All groups share one centre, and each spreads out both ways along 10 directions, with some noise.
Known rows, each followed by its group:
[ 17 -20 -24 -13  22 -15  45  34  29 -19 -36 -13 -44 -17   7   6  36 -17
   6]	soro
[-19   3 -62  -7   1 -14  17  42 -50  15 -29 -49 -19  26  17  -1 -65  14
 -20]	fevo
[-30 -16 -10 -19   6   3   7  18  29   0   1  -6  23   2  14 -31 -14   4
  -2]	Gal
[ -3  -3  -5   2 -43  31  -1 -10  30 -53   8  41  -4  27   1 -14   3  35
  23]	Gal
[ 20 -10  -9 -18   3  15  12   5  21  -4  -2 -22  13  -8 -25 -46 -11 -41
   5]	fevo
[ -3  11  29 -36  -3 -13  13   9  30 -10 -33  11 -22  10  29  -7  10   2
 -13]	Gal
[  1 -14  -1 -48  -4  -4   0  11  -5  -4  29  -6 -22   3   4 -10   4  -9
   3]	Vem
[ -6 -26  -1 -32  22  -6   4 -14   7   4   5 -18 -20  -2   3 -12   2 -17
  -4]	Vem
[  5   9 -22  60  32  -7  20 -35 -20  15 -14 -31 -11   5  18  13 -52 -13
  21]	fevo
[  1 -10   7 -26   8  -7  12   0   7  -7   0   2  -1   0   4 -12   8   0
   7]	Vem
[-26  25  -6 -66 -30  -1 -30  30  31   0  10 -11 -10  21  61 -18 -24  15
 -11]	Vem
[  4  -7 -24 -16  18   8   7  14   2   5   3 -32   9 -23   2 -13  -1 -18
   6]	Gal
[  4   4 -13 -17  -7   3   9  27  27  -9  -9 -21 -18   8  11 -12 -23 -17
   5]	fevo
[  5  -5 -19   5  12   8  17  43  23  -8  36  -5  -1 -34  15  29  12  16
  56]	Gal
[  9  -3   9  -8  21 -18  41  22 -26  -1 -12  14  36  -8 -25  -2  24 -17
   1]	Vem
[-10 -10   1 -14 -21  21 -19  10  16  -4  -6  -8  20   4 -13 -28 -26  22
   2]	soro
[ 24 -28  20   6  37 -18  41  24  15   9  -9  -8 -29 -29 -10   8  29 -24
   6]	Gal
[ 35 -29 -10  -5  14  -9   1 -13  40  -8 -31 -26 -34  -6 -10  -7   7 -13
  35]	soro
[ 25 -26 -32  25  35 -15  36  -8 -26   3 -18 -28 -13   6   6 -10 -22  -6
  22]	fevo
[  5  20   7   4  25 -23 -11 -44 -24  28   5 -30 -10   9  19  19 -32 -28
  17]	soro
[ -7  -5   3 -28  -2   4   1 -33 -18  -1 -34 -13  -3  21  -9 -31 -16  -6
 -36]	Gal
[-14   8 -32  42  -1  32 -27  -4  28  12  -6 -23 -24 -21  22  -4 -16   1
 -19]	soro
[-23 -11 -15  24  12   1  23  16  11   3 -31 -15  20   7 -42 -20 -24 -35
 -35]	Vem
[ -6   1 -33  55   9   2   6 -28   8 -15 -31   4  -1   8  14   3   2   4
   6]	Vem
[-11   0   2 -15  -8   0  13  25  23 -12 -10   3  -6   4   8 -12  -1   1
  -5]	soro
[-13  -9  27  16  25  -9 -28 -12 -17  54  16 -15  43 -14  38 -23 -32  38
  -2]	fevo
[ 20  -4 -11  20   6  -7  11  -1  16  -3 -12  10 -17  -4  36 -32  17 -15
 -15]	fevo
[ 18  30 -23  44  -7   9 -37 -56 -21   8  -7 -20  -9   9 -15  18 -21 -26
   4]	Gal
[ 12 -16 -22 -22  31   3  11 -11  -7   8  -1 -30  21 -23 -11 -21   6 -24
  18]	Gal
[ 39 -11  -9 -18  41  -9  11 -39 -40   8 -19 -11  -1 -34  27  -9  58   5
   7]	Vem
[  6 -38 -13   7  44  -1  43 -12 -19   4 -31 -31  14 -11 -34 -20 -19 -11
  16]	fevo
[  6   0  -6   4  15  16  36 -20  16 -33 -28  -6 -21  -7 -47  16  22 -43
   8]	fevo
[  2 -10  -5  22  16   0   5 -26  28  -5 -10  -2 -23   3   9   1  -1 -11
  17]	soro
[ -3  -7  17 -25  10  -3  26   6 -41   5   0  -7   3   6 -20  -8 -26  -4
 -19]	soro
[-24  -8   6 -18   8 -16  13  27  10   7   3   2  16   9  25 -15 -14   3
  -7]	Gal
[ 14   1   1 -12  11  -2   0 -11  -8  12   1 -25  -5  -5  -3  -7 -20 -20
   0]	soro
[ 21  -5 -42   3  15   4  -1   5   4   6 -17 -24   1 -33   8   3  31  -6
  13]	soro
[ 26   8   1   0  24   2  31   6  15  -4 -18 -18   3 -23 -11  -3   4 -36
  18]	fevo
[  8 -11  -1   9  18   3   2 -19 -15   8  -5 -21  -5  -9  -5   7 -13   9
  15]	Vem
[ -1  16  -6 -17  16  10  28  15  -1   5 -26 -31  12 -24 -36   0  -4 -41
 -12]	fevo
[ -5  40  22 -15  -2 -11 -10  28  14  15   5  -1  -1 -18  44  27   8   4
  -3]	fevo
[ 13  12   1 -50 -25  10 -10  37 -34   6  42 -12 -25 -13   5  12  -6  12
  -9]	Vem
[  6 -43 -26  27  40   4  33 -30 -25   3 -25 -23  18 -12 -56 -21   9 -32
  -8]	Vem
[ -7 -19  -5 -27  15   6  14 -11  18  -8 -12 -10  16 -11  -1 -26   5  -2
  16]	Gal
[  0 -15 -18  -3  25  -4  19  -2  20  -1  14 -13 -12  -8  25 -10   0 -21
  20]	Gal
[  7 -22   1 -41  30 -22  28  11  43  -2 -26 -27 -15  -1   0 -23   4 -43
  13]	soro
[ 14  21  36  14   9 -22  17   3  22   3  -8   2   0   3   8  26 -21 -10
  35]	Vem
[-54 -21  14   2  -2  22  15  12  33 -11  -7   7   8  15  -3 -24 -34  24
 -19]	soro
[  6  -9 -22  11  54  -5  -3 -55 -27  38 -20 -75 -32 -17  -7  -1 -31 -51
 -12]	Gal
[  1  -3 -44  -4   7   5  14  27  15 -10 -56 -11 -16 -29  10 -12  57 -14
 -43]	soro
[ -4  10   8  38  14 -13  23   0  43   1 -39  -6  21  10 -19 -10 -32 -41
  11]	Vem
[ 15 -14 -14 -17  12  -2  22   8  24 -11 -12 -24 -24   0 -11  -9  -9 -24
  24]	fevo

New rows, each followed by its group:
[-13  15 -11   3  -7   0   5  10 -15  -5   2  -6  -5  12   3  23 -31  16
  17]	fevo
[  7  -3  10   3   9  -8   3 -35  11  -7 -23  -2 -41  18  10   0  -9 -12
  -8]	Gal
[ 13   7 -23   8  -9   9  -8  22   6   9  14  -3  27 -14 -14 -19  10 -25
  -7]	Gal
[ -5   7  14  -2 -10 -14  -3  -4   1  -1 -11  12   8  14   8   2  -9  11
   3]	Gal
[  7   0   8 -32  33 -19  12   5 -15  31 -30 -40   4 -22  -4  -7   2 -29
 -19]	Gal
[-23  -5  20 -23 -12  16 -21 -10  22  -3   6   4   9   0  -9  -7  -3   8
  -9]	fevo
[ -8   4 -43 -29  -2  -7  -9  -8 -48  -6  12  -1  24  14  34  -3   4  34
  16]	Vem
[ 23   9  -1 -22   8   1 -16 -37   1   7   5  -9  46 -10  -5 -47  18 -51
  -7]	soro
[-18  -8   3 -12  10  -9  -9   3 -28  16  -1  -8   8  -3   7  10  -7  31
  -3]	fevo
[-20  -7  37 -13   0 -18  20   5  39 -24 -18  39 -12  29  29   8   2  35
  21]	Gal
[ -1   0  24 -24   9 -21  26  20   5   6 -35  -6 -46   5  22 -14  -1 -19
 -50]	Gal
[ 11  10 -17 -44  12 -27  27  51   6  -3 -31 -23 -50 -11  32  25  25 -18
  -6]	fevo
[-13 -19 -24 -21  13 -25   8   4  46 -15 -67  -3  12   0  13  -2  42   6
  15]	soro
[ -4 -10  20 -30   1  -3 -24 -17  48   8  -1   9 -20 -11  18 -20  30 -18
 -20]	fevo
[ -5  57   4  43  10  -3  -6   9  31  27 -17 -19  -3 -14  66  -2 -33 -30
 -18]	fevo
[  0 -21  -4   0  33 -11  21 -20   5   1 -15  -9  -3  -2  -8  -8  10 -25
  -1]	Vem
[ -5   3 -12  -5   6   3  -3 -19   2  -2 -11 -22 -20   6  14  -9 -18 -13
  -7]	Gal
[-26  -4  -4  -3 -12  12  -5  11  20  -9 -15  11  23   9   5  -9  -4  32
  -4]	soro
[ 33   3  25   8  -4  14   8 -31 -12  -5  31   5 -34   7 -16 -19 -16 -37
  -8]	soro
[-11   8  -1  18  13  -9  18  10 -16  -2 -17  13   2  -1  18  19  15  15
  -9]	Vem
[-13  35 -35  56 -13   4 -43  18   3  36  15 -28  28 -14  -6  22 -32 -18
  -2]	Gal
[ 23   6   2 -50  16 -21  24  15 -36   8   9 -18   9  -8  -8 -13   3 -37
   2]	soro
[  5  11  12 -38 -12  -4  11  42  -2   3  -4  -8  36   0 -19 -23 -19 -15
  -1]	Vem
[  2  -8  26 -43   6 -26  12   1  24   5 -11 -17 -15  24  -2  -9 -40 -16
  21]	soro
[ 12 -20 -12 -19  16  -2  13  -5 -29   2   6 -11  -3 -10  -8  -7  15  -3
  -1]	Vem
[ 20   1 -11  -5   3   2  -6  -7   4  -2 -16 -19 -17  -7   2  -7   3 -17
   1]	soro
[  1   5 -46  -8 -19  27 -10  -6  10 -29  35   2  18   8  17 -21  -8  10
  31]	Gal
[ -6  29   0   4 -11  13  14  -8  18 -34 -11  15 -26   4  -7  41  16 -18
  -1]	fevo
[-16 -10   1  15  25   9  27 -19  11  -8  -2   7  -8  -3   4 -17  11 -31
 -25]	soro
[  1 -23 -12   0  13   9  18  -9  13 -16   8   0 -13   2   5  -9  -1   1
  25]	Gal
[ 21  -4  -9 -12  17  -6  13  -7 -30  -1   1 -12  -4 -13 -13  15  20 -12
  13]	fevo
[  3 -35  10   8  23   7  20 -30   9 -12  -5   4   2   3 -26 -18   2  -2
  16]	soro
[-39   8 -20   4 -19   6 -17   7  27 -10  15   5   9  25  38  -8 -35  21
   9]	Gal
[  5   5  -6 -22  12 -15  -4  -9   5   5   2 -10 -14   2  23   3   1 -17
   7]	Vem
[  8  22   3  10  27  -5   9   4 -34  27 -49 -23  14 -35  24   8  14  12
 -27]	Vem
[  0  -1  -2  -7  14  -3   8  -6 -18   7  -4 -11   6  -2  -1  -4  -8  -8
  -8]	soro
[  2 -15 -24  -9  -8  29 -18  -7  -3  -1   6 -34   1  -2 -20 -23 -35   9
   5]	Vem
[-18 -12 -19 -28  -2  11 -15  -1  17   3   2 -28  -5   6   4 -25 -28  -7
  -8]	Vem
[ 13   8   3  11 -14   3  -6   8  -7  -3  -4   6  -2   1 -11   7   4  -2
  -5]	Gal
[  5  20  22 -24  -7  10  27  33 -13   1  35  -3 -32   0   9 -19 -29 -37
 -38]	soro
[ 12  15 -26  -3 -27  26  -1  14 -42  -7   8 -15 -39   4  -2  -6 -14  -1
 -37]	Gal
[ 23 -11   5 -27  -6  10  -1  -8  28 -20   6   5 -12  -5   9 -21  14   4
  24]	Vem
[  1  27  12  14   0  21  12 -23   4 -21   2   4  10  -9 -31  31   1 -16
  23]	fevo
[ 16   7   7  31 -20 -15  12  17 -31  -2  11  32 -19  27  -3  -5  -4  -8
 -32]	Gal
[ 16  27  -4  27  21   3  23 -13 -19   2 -15  -8  -2 -16   7  23  10 -27
   9]	fevo
[ -3   6 -25   8 -17  16 -13 -13  13 -15  17   6  25   5   3  -7  -4   9
  31]	Gal
[ 13 -14  -1 -16   9  -3  -1  20  -4  24   9 -28  29  -8  12 -37 -35   8
  16]	fevo
[  2 -29 -13   2  21 -16   8  -3   2   9  -7 -20 -18   9  13 -11 -27   8
  22]	fevo
[  7 -16  10  -1  13   4   2 -17   1   1   7   9  13 -11  -5 -14  15   9
  12]	fevo
[-14   3  -8 -11  26 -10  18  16 -16  17 -15 -32 -13  -8  10   6 -14 -14
 -17]	soro
[ 18  14   3 -17  14 -14   7   2   3   5 -28 -11  18 -11  17 -10   8 -11
   2]	Vem
[-11 -40   8  21  39   2   2 -43  -6  19 -13 -14  15  -8 -13 -26  -2  -1
  -2]	fevo
[  9   7  23 -19   2  12 -16  -3  21  14   1   6  24 -29   1 -33  34 -26
 -30]	fevo
[  4   4 -15 -37 -11  14   2  -9  -2 -11 -10  -7   3   6   7 -33   2 -11
 -14]	Gal
[-40  -1  19  10  16 -30   1 -12  24  21 -24  -5 -15  37  36  -3 -42  -4
 -24]	Gal
[ -3 -16  -9 -20  -8   2   2   7  20  -6  14 -18   5  16 -30 -24 -33 -29
  14]	Vem
[ 17   6   1 -25  -4 -17   1  -2   6  -6 -13  -4  -2   8   5  -3   3  -9
  16]	soro
[  1  11  -8  -2 -18  11 -13 -15  -1  -9 -18  -3  10   7 -11  -7  -7   7
  -2]	Gal
[ -4 -11  -6 -10  12  -6   3   4  -7   3  -3 -10  -5  -2   8  -1  -1   2
   1]	fevo
[ 11   5  28 -52   1 -16 -12  -9  35  -3  21  -1 -46   1  56  11   6   8
  32]	Vem
